Each new row is followed by its nearest point in the smallest flat space through zero that holds the last named rows.

z802:
[[ 0.38  0.10  6.07 -2.32 -0.16  0.71 -0.73 -1.41]
 [-5.05 -5.22 -0.41  0.52  3.40  0.74 -2.00  0.25]
 [ 3.26 -6.12  3.99 -3.34 -2.16 -1.88 -1.53 -0.04]
 [ 0.53 -3.52 -4.26 -3.21  1.82  2.40  0.65 -1.52]
 [ 2.31 -1.36  2.68 -1.71 -1.84  3.03  1.07  0.42]]
New rows:
[-0.38  1.63  0.97 -5.01 -2.97 -2.56 -3.48  4.16]
[ 1.70 -0.22  1.95 -0.56 -1.36 -2.70 -0.81 -0.14]
[ 1.60  0.87  0.56 -1.96 -1.81  3.14 -1.11  2.08]
[ 1.72  0.02  1.06 -0.68 -1.44  2.56  1.26  0.52]
[-0.71  3.30  1.07  2.60  0.50  3.45  7.49 -3.28]
[-0.37  4.94  0.14  0.51  0.25  4.79  2.42 -0.30]
[ 2.26  7.05 -2.35  3.57  2.99 -1.93  3.75 -5.17]
[ 0.50  8.43 -3.24  0.36  1.16 -1.61  1.28 -2.46]
[-3.96 -1.72 -2.15 -4.33  2.95 -2.72 -6.95  1.56]
[-3.33 -3.45 -1.21 -1.26  3.70 -3.55 -2.91 -2.01]

z935:
[[ 2.43 -1.01 -1.40 -1.33  1.68 -1.51  0.72  1.18]
 [-4.40 -1.11  1.89 -1.29  0.76 -0.90  0.23 -0.19]
 [ 2.24  0.47 -0.89 -2.17  3.04 -1.76 -2.15 -1.87]
 [ 1.02  1.27 -2.78 -4.18  1.47 -3.58  1.32  1.29]
 [-0.65  1.00 -3.02  4.69 -0.93  2.70 -2.60 -2.78]]
New rows:
[ 3.38 -2.32 -0.17  1.23 -0.33  2.10  2.29 -1.15]
[ 3.13 -1.62  0.15  1.97 -0.09  1.33  0.39  1.01]
[ 4.19 -0.98 -1.91  1.90 -3.17  2.64  1.66 -1.06]
[ 3.89  0.38 -1.40  3.00 -2.02  2.16  0.56  0.99]
[ 4.20 -0.98  0.15 -3.96 -0.77 -0.74  0.01 -1.81]
[ 3.89  0.90  0.84 -2.46  1.05 -1.17 -0.36  0.02]
[-4.21  2.91 -1.01  0.46 -0.78 -0.76 -0.08  2.66]
[-3.89  1.66 -1.42 -0.41 -1.84 -0.51  1.23  0.48]
[-3.98 -2.94 -1.84 -1.04 -2.08 -0.46 -3.01 -1.12]
[-4.14 -0.62 -1.04  0.63  0.78 -0.26 -0.75 -1.18]

z966:
[[-1.15 -0.92  0.78  2.68  7.20 -3.50 -0.51  0.67]
 [-0.39 -1.49  1.75 -2.68  4.05 -0.87  5.81  2.07]
 [-1.14  1.45 -0.39  0.07  1.27  3.62  1.43  1.28]
 [-0.42 -2.24 -0.77 -1.98 -1.33  1.64 -0.82  3.51]
 [ 2.39 -3.00 -3.70 -3.41  1.74  0.23  1.51  0.09]]
New rows:
[ 1.55 -1.08  1.96  0.46  0.59 -4.60 -1.36  5.65]
[-1.16 -3.14  2.35 -0.09  0.68 -3.72 -1.56  3.36]
[-2.50  0.51  2.14 -2.63 -1.46  0.90 -0.66 -6.11]
[ 0.81  1.93  0.74  0.21 -2.41 -0.29  1.01 -2.92]
[ 2.48 -0.77  2.56 -0.49 -0.30 -0.85 -1.15 -3.21]
[ 1.12  0.10  0.41  0.12 -1.13 -2.33 -0.05 -2.31]
[-5.21 -2.99 -0.94  0.78  1.17 -0.49  0.75  1.45]
[-1.36 -1.28  0.72  0.16  2.01 -0.13 -0.39  2.91]
[-0.21 -0.61  5.62  0.43  0.72 -3.24 -1.90  0.19]
[-1.31 -0.52  3.91  1.49 -0.09 -4.21 -0.73  0.76]
[-0.70 -1.37 -5.03  0.66 -0.97  3.34  3.93 -0.16]
[ 1.03  0.28 -3.04 -1.96  0.38  3.86  1.80 -0.17]

z417, 5 rows:
[[-8.53 -2.26  5.09  2.31 -4.83  1.81  4.12  0.78]
 [ 3.33  1.33 -5.85  2.24  0.76  2.47 -2.80  0.87]
 [ 0.17 -3.92 -2.75 -0.29  0.07  0.62  0.74  0.15]
 [ 0.91  0.31 -7.84 -1.42 -0.97 -0.34  3.60  0.29]
 [-3.74 -2.30  2.21 -1.39  0.17 -4.48  4.00  2.63]]
New rows:
[ 1.94  0.84 -2.00 -1.38  4.09  3.67 -1.11 -1.87]
[ 3.31  0.23 -1.94 -0.63  0.79  1.61 -2.04 -1.98]
[-1.96 -1.47  3.79 -1.19 -3.70 -2.05 -0.63 -1.72]
[-2.06 -1.07  4.18 -1.09 -0.99 -0.18  1.15 -1.49]
[ 2.09 -3.82  0.85 -0.10  3.91 -3.19  1.03 -0.40]
[ 1.53 -3.76  0.64 -1.97  2.81 -2.94 -0.39  0.71]
[ 1.81  3.57 -2.62 -2.33 -1.61  3.37  3.24 -2.75]
[ 1.16  3.42 -3.16 -1.99 -2.41  2.03  2.11 -3.68]
[ 2.98 -2.58  1.17  2.08  3.45  0.24  1.88  1.01]
[ 0.96 -2.57  0.09  0.07  1.78 -0.88 -1.31  1.04]

z737, 5 rows:
[[-0.28  3.24 -1.62  1.61 -3.05  0.96  0.99  3.21]
 [-0.08 -0.80  0.51  1.21  1.11  0.30  2.38 -0.33]
 [-3.81  0.43 -0.23  3.90 -2.20  0.47  1.44  0.23]
 [-1.94  1.10 -1.16  6.37 -2.97  1.73  3.77  1.20]
 [-1.75 -3.45 -2.05  1.02  3.34  6.03 -2.34  0.78]]
New rows:
[-4.79 -2.28 -2.08 -1.33  2.63 -2.91 -1.54  2.81]
[-4.72 -0.43  0.73 -2.25  1.60  0.22 -1.24  0.82]
[ 0.26  5.39  2.98 -0.92 -4.21 -1.69  0.56  3.11]
[-0.13  4.94  0.07 -1.25 -3.83 -2.94  1.12  2.78]
[ 4.84  2.67 -1.15 -4.61 -2.73  1.28  1.37  2.77]
[ 4.96  3.59 -1.31 -3.02 -0.84 -0.04  0.30  3.50]
[ 3.19 -2.44  1.88  4.03  4.20 -1.53 -0.43  5.97]
[ 2.22 -0.69 -0.44  0.44  2.08  1.90  2.30  0.87]
[-0.68  1.57  0.27 -3.15  1.56 -3.87  3.18 -0.78]
[-0.33  1.19  2.31 -2.82  1.14 -3.41  2.72  0.10]

z185 (5 x 8):
[[-0.78  4.84 -0.48 -3.26  2.42 -1.33 -0.07  0.14]
 [-2.41 -3.58 -4.94 -3.82 -0.32  1.60 -5.98  1.13]
 [ 1.19 -2.67  2.43  2.96 -3.34 -3.26 -4.31 -8.73]
 [ 3.81  0.87  0.84 -2.81  1.59 -3.59 -1.24 -4.93]
 [-1.99 -0.62 -2.89 -4.17 -1.13 -0.21  1.36  0.76]]
New rows:
[ 0.40 -0.20 -0.91 -0.63  0.54  5.03 -0.13  0.24]
[-0.05 -0.93 -0.87  0.03  0.64  1.43 -0.57  2.16]
[-0.40  2.42 -2.61  3.69  2.05 -1.51  6.05 -0.71]
[-0.03  2.40  1.75  0.91 -0.23 -0.49  4.76  0.74]
[-2.55 -3.44 -4.56 -4.63  1.85  0.89 -0.47  2.90]
[-1.41 -2.51 -4.63 -4.95  0.25  1.56 -0.90  3.22]
[ 3.41  1.55 -3.51  2.94 -1.70 -3.95  4.39  0.48]
[ 1.62  0.07  1.30  0.06 -0.58 -1.01  4.41 -0.49]

z555:
[[-2.94 -0.85  3.54  0.27 -1.39 -1.01 -4.49  0.33]
 [-3.30 -1.22 -1.96 -3.83 -2.10  3.02 -3.48 -1.19]
 [-1.86  1.58  1.62  2.58 -4.99 -3.21 -5.52 -2.82]
 [-1.02 -1.50 -0.57 -0.33  2.08 -2.21  3.13 -6.46]
 [ 0.91 -2.52  5.72 -1.26  0.99 -2.23 -3.69  3.46]]
New rows:
[ 1.47  4.09 -3.99  1.57  3.04  1.58  0.99  0.13]
[ 1.14  2.17 -3.13  1.56  0.07  1.66  3.19  0.63]
[ 3.12 -1.17 -0.39 -3.78 -2.93 -1.42 -1.91 -4.85]
[ 2.61 -1.50 -1.58 -3.58 -2.29 -2.47 -2.36 -4.25]
[ 1.35  2.21 -1.04 -1.57  0.03 -1.33  2.09  2.40]
[ 2.46  0.66 -1.00  0.06  0.25  0.28  1.29  1.63]
[-2.33 -3.66  0.74 -0.83 -0.66  1.52 -1.97 -5.92]
[-3.56 -2.13  0.10 -2.27 -0.27 -0.46 -1.65 -5.00]
[ 1.48  1.38 -1.60  1.72 -0.34  1.83 -3.04  0.43]
[ 0.52  1.46 -1.17  0.57 -2.08  0.73 -1.31  1.24]
[-2.36  0.20 -2.11 -2.30 -3.12  3.46  1.89 -1.25]
[-2.21  0.38 -3.47 -1.58 -1.03  3.16  0.15 -1.30]

z736:
[[ 0.20  3.34  1.62 -2.63  1.44  0.87 -2.28  3.45]
 [-2.48 -0.40  6.22  1.12 -1.92  0.19 -2.18  1.58]
 [-3.15  3.70  3.39  0.56 -0.91 -0.05 -0.17  1.17]
 [-2.03  7.64  5.76  1.28  0.64  2.33 -1.91  0.06]
 [-0.22  1.21  6.08  0.48  2.35 -3.71  1.97  3.35]]
New rows:
[-0.01  2.39  3.22  6.57  1.32  1.48  0.39 -0.20]
[ 0.00  2.47  4.35  3.40  0.79  0.52  0.59 -2.64]
[ 3.96 -5.21 -3.77 -2.12 -1.78  4.26 -2.25 -1.87]
[ 3.36 -5.20 -4.32 -1.27 -0.95  3.30 -3.56 -1.91]
[-0.77  2.56 -3.40  0.17 -3.38 -1.96  1.72  0.92]
[-2.64  1.63 -3.16 -0.66 -1.28 -0.98  2.03  0.26]
[-0.53 -2.11  0.55 -1.83 -3.05  2.34 -2.31 -0.89]
[-0.83 -2.13 -0.08 -0.41 -2.46  2.17 -3.02 -0.14]

z231:
[[ 1.82  1.42  3.46  2.85  2.98  2.86 -1.09 -1.20]
 [-0.17 -3.65 -0.49  1.88  1.75  1.54 -0.36  1.91]
 [-1.75  0.54  0.87 -1.14 -1.07  3.38 -5.40 -0.95]
 [ 4.90 -3.71 -2.38  2.55  0.75 -0.14 -2.89  1.54]
 [ 0.44 -2.29 -0.02 -3.41  1.38  1.97  5.32  6.13]]
New rows:
[-3.64  2.83  1.19  1.04 -2.46 -1.46 -0.78  1.48]
[-2.97  1.33  0.31 -0.91 -1.12 -0.49 -0.01 -1.50]
[ 1.69  3.90 -0.39  2.68  1.86  1.04 -2.25 -2.34]
[ 2.08  2.33  1.77  2.21  0.79  0.36 -2.22 -2.77]
[-2.64 -2.12 -3.25  0.44  3.99 -0.72  1.38 -0.17]
[-2.38 -2.89 -0.99  1.72  0.90 -0.81  1.72  0.67]
[ 3.28 -4.23 -3.46 -1.11 -2.10  2.52 -1.23  0.95]
[ 2.62 -3.33 -2.77 -1.03 -0.93  0.65 -2.57  2.88]

z585:
[[-1.34  0.64 -0.83 -1.81 -1.68 -0.13 -1.19  3.01]
 [ 2.48  5.64 -1.87  1.50 -0.89 -0.23 -0.39 -2.15]
 [-1.50  3.49  0.27  4.20 -4.41  2.55  0.93  1.29]
 [-0.44  1.75  1.92 -0.97  3.37 -1.14  3.39  1.81]
 [ 3.63 -1.62 -1.60 -2.10 -5.06 -1.85  2.18  5.54]]
New rows:
[ 4.98 -0.07  1.47 -0.51 -4.54 -1.93 -0.71 -1.53]
[ 4.51 -0.65 -2.01  0.48 -3.09 -0.93  0.26 -0.75]
[ 3.80  0.10 -3.37 -0.25 -0.56  2.25 -2.06  4.84]
[ 1.70  0.42 -2.02 -1.62 -3.11 -0.91 -0.83  2.31]
[ 4.63 -1.40 -1.31  5.70  0.19 -1.04  0.01 -1.37]
[ 4.08 -1.00 -0.42  3.02 -1.42  0.09  1.49 -3.33]
[ 3.83 -1.65 -2.20 -3.27 -0.81 -5.67 -3.11  0.89]
[ 4.11 -1.64 -3.17 -4.62 -0.60 -3.04 -2.07  0.58]
[ 3.40  3.91 -1.83 -1.51 -4.34 -2.30  5.23 -2.04]
[ 5.33  3.70 -1.60  0.80 -2.30 -1.66  2.91  0.57]
[-0.86 -0.90 -0.36  1.07  1.86  1.03 -2.45  1.19]
[-1.75 -0.68  0.17 -0.34  0.54  0.57 -1.43 -0.30]

z902, 5 rows:
[[-3.00  5.00  1.71 -1.83  1.73 -2.10  0.76 -2.38]
 [-3.99 -1.02 -2.49 -0.94  1.41 -1.30  1.13  0.91]
 [ 1.80 -3.30  2.88  1.74  2.65 -2.57 -1.08  1.97]
 [ 6.37 -1.73  2.32  0.80  3.57 -4.59 -1.94 -2.62]
 [-1.04 -2.29  0.35 -0.16 -0.59  0.20  0.27 -2.20]]
New rows:
[ 3.16  0.10  0.96  0.12  0.34  1.44 -3.27 -0.88]
[ 3.61  0.15  1.11  0.69 -0.60  0.42 -0.96 -0.72]
[-1.77 -1.06 -2.87 -6.11  0.36  0.64 -0.63  3.69]
[-2.30 -0.09 -3.91 -0.64  0.40  0.05  0.87  2.49]
[-1.73 -3.48  3.37 -1.30  1.59 -6.11 -0.58  1.55]
[-1.88 -3.18  2.94  0.66  3.97 -4.14 -0.16  0.69]
[-0.06  1.39 -2.32 -0.85 -0.24  0.51  1.66 -2.52]
[-0.28  1.34 -2.33 -1.34 -0.65  0.23  0.51 -2.39]
[ 1.97  1.81 -5.60 -0.16 -1.93  1.68 -1.24  0.61]
[ 2.40  1.66 -5.34 -0.71 -1.72  1.87  0.08  0.77]
[-1.43 -1.88 -0.08  0.71 -6.11  0.04  0.97  0.05]
[-1.40 -2.00 -0.11  0.33 -2.90  3.06  0.44 -0.47]

z530:
[[ 1.51 -0.25  2.67 -3.33  1.85 -0.53  1.70  0.62]
 [ 4.44 -2.72 -3.16 -1.65  3.89 -1.08 -1.02  2.52]
 [ 2.03  1.27  0.37 -2.45  0.41  0.31 -5.75  0.20]
 [ 0.35 -0.32  2.94 -3.46  2.27 -3.60 -1.98 -0.71]
 [-2.02 -0.56  1.55 -0.29 -0.64 -1.08 -4.71 -1.51]]
New rows:
[-0.40 -2.71 -0.06 -0.71 -1.30 -0.45 -0.96  3.13]
[ 0.01 -2.46 -0.10 -0.13  0.65  0.69 -0.90  0.51]
[ 3.77 -0.06 -1.22 -0.09 -4.61 -0.19  0.61  1.69]
[ 1.73  1.46 -1.64  0.31 -0.43  1.65  0.40  0.92]
[-5.09  6.11 -0.14 -2.00  0.37 -0.10  3.29 -2.06]
[-1.74  4.99  2.10  0.28 -2.00 -1.50  3.16 -1.84]
[-0.32  6.11  0.89  6.11  6.11 -1.61  4.26 -0.63]
[ 0.04  3.95 -1.69  1.66 -0.06 -3.55  5.09 -0.70]

z370:
[[ 0.63 -2.20  2.23  1.31 -0.44 -1.12 -0.41  3.71]
 [ 4.57 -3.13  0.76  3.15 -1.62 -0.47  0.12  4.28]
 [-1.06 -2.02  3.48 -0.13 -4.33 -2.04  0.99 -3.49]
 [ 0.13 -3.09  1.01 -1.74  2.27  3.18  3.06  0.73]
 [-0.32  0.39  0.60  0.50  1.21  2.04 -2.19 -2.41]]
New rows:
[ 1.29  3.03  0.76 -4.16  0.28 -0.85 -4.13  0.73]
[-1.42  2.24 -0.54  0.23  0.92 -0.80 -2.30  0.25]
[ 0.81 -2.94 -1.42  3.39  2.49  2.89 -0.37 -1.30]
[ 2.36 -1.43  0.02  1.21  1.71  3.57 -0.89 -0.70]
[ 2.63  3.53  1.95 -0.97 -2.69  3.16 -0.21 -1.24]
[ 1.29  0.21 -0.54  0.71 -0.82  0.94 -0.49 -2.56]
[ 1.16 -2.06 -1.61  3.22 -0.31 -1.09 -3.99 -3.44]
[ 1.93  0.54  0.31  2.69 -1.43  0.47 -3.33 -2.59]
[ 2.43  3.76 -0.14  0.48  1.80 -4.06  3.06  3.35]
[ 0.56  1.56 -2.65 -0.20 -0.32 -2.72  1.37  4.08]
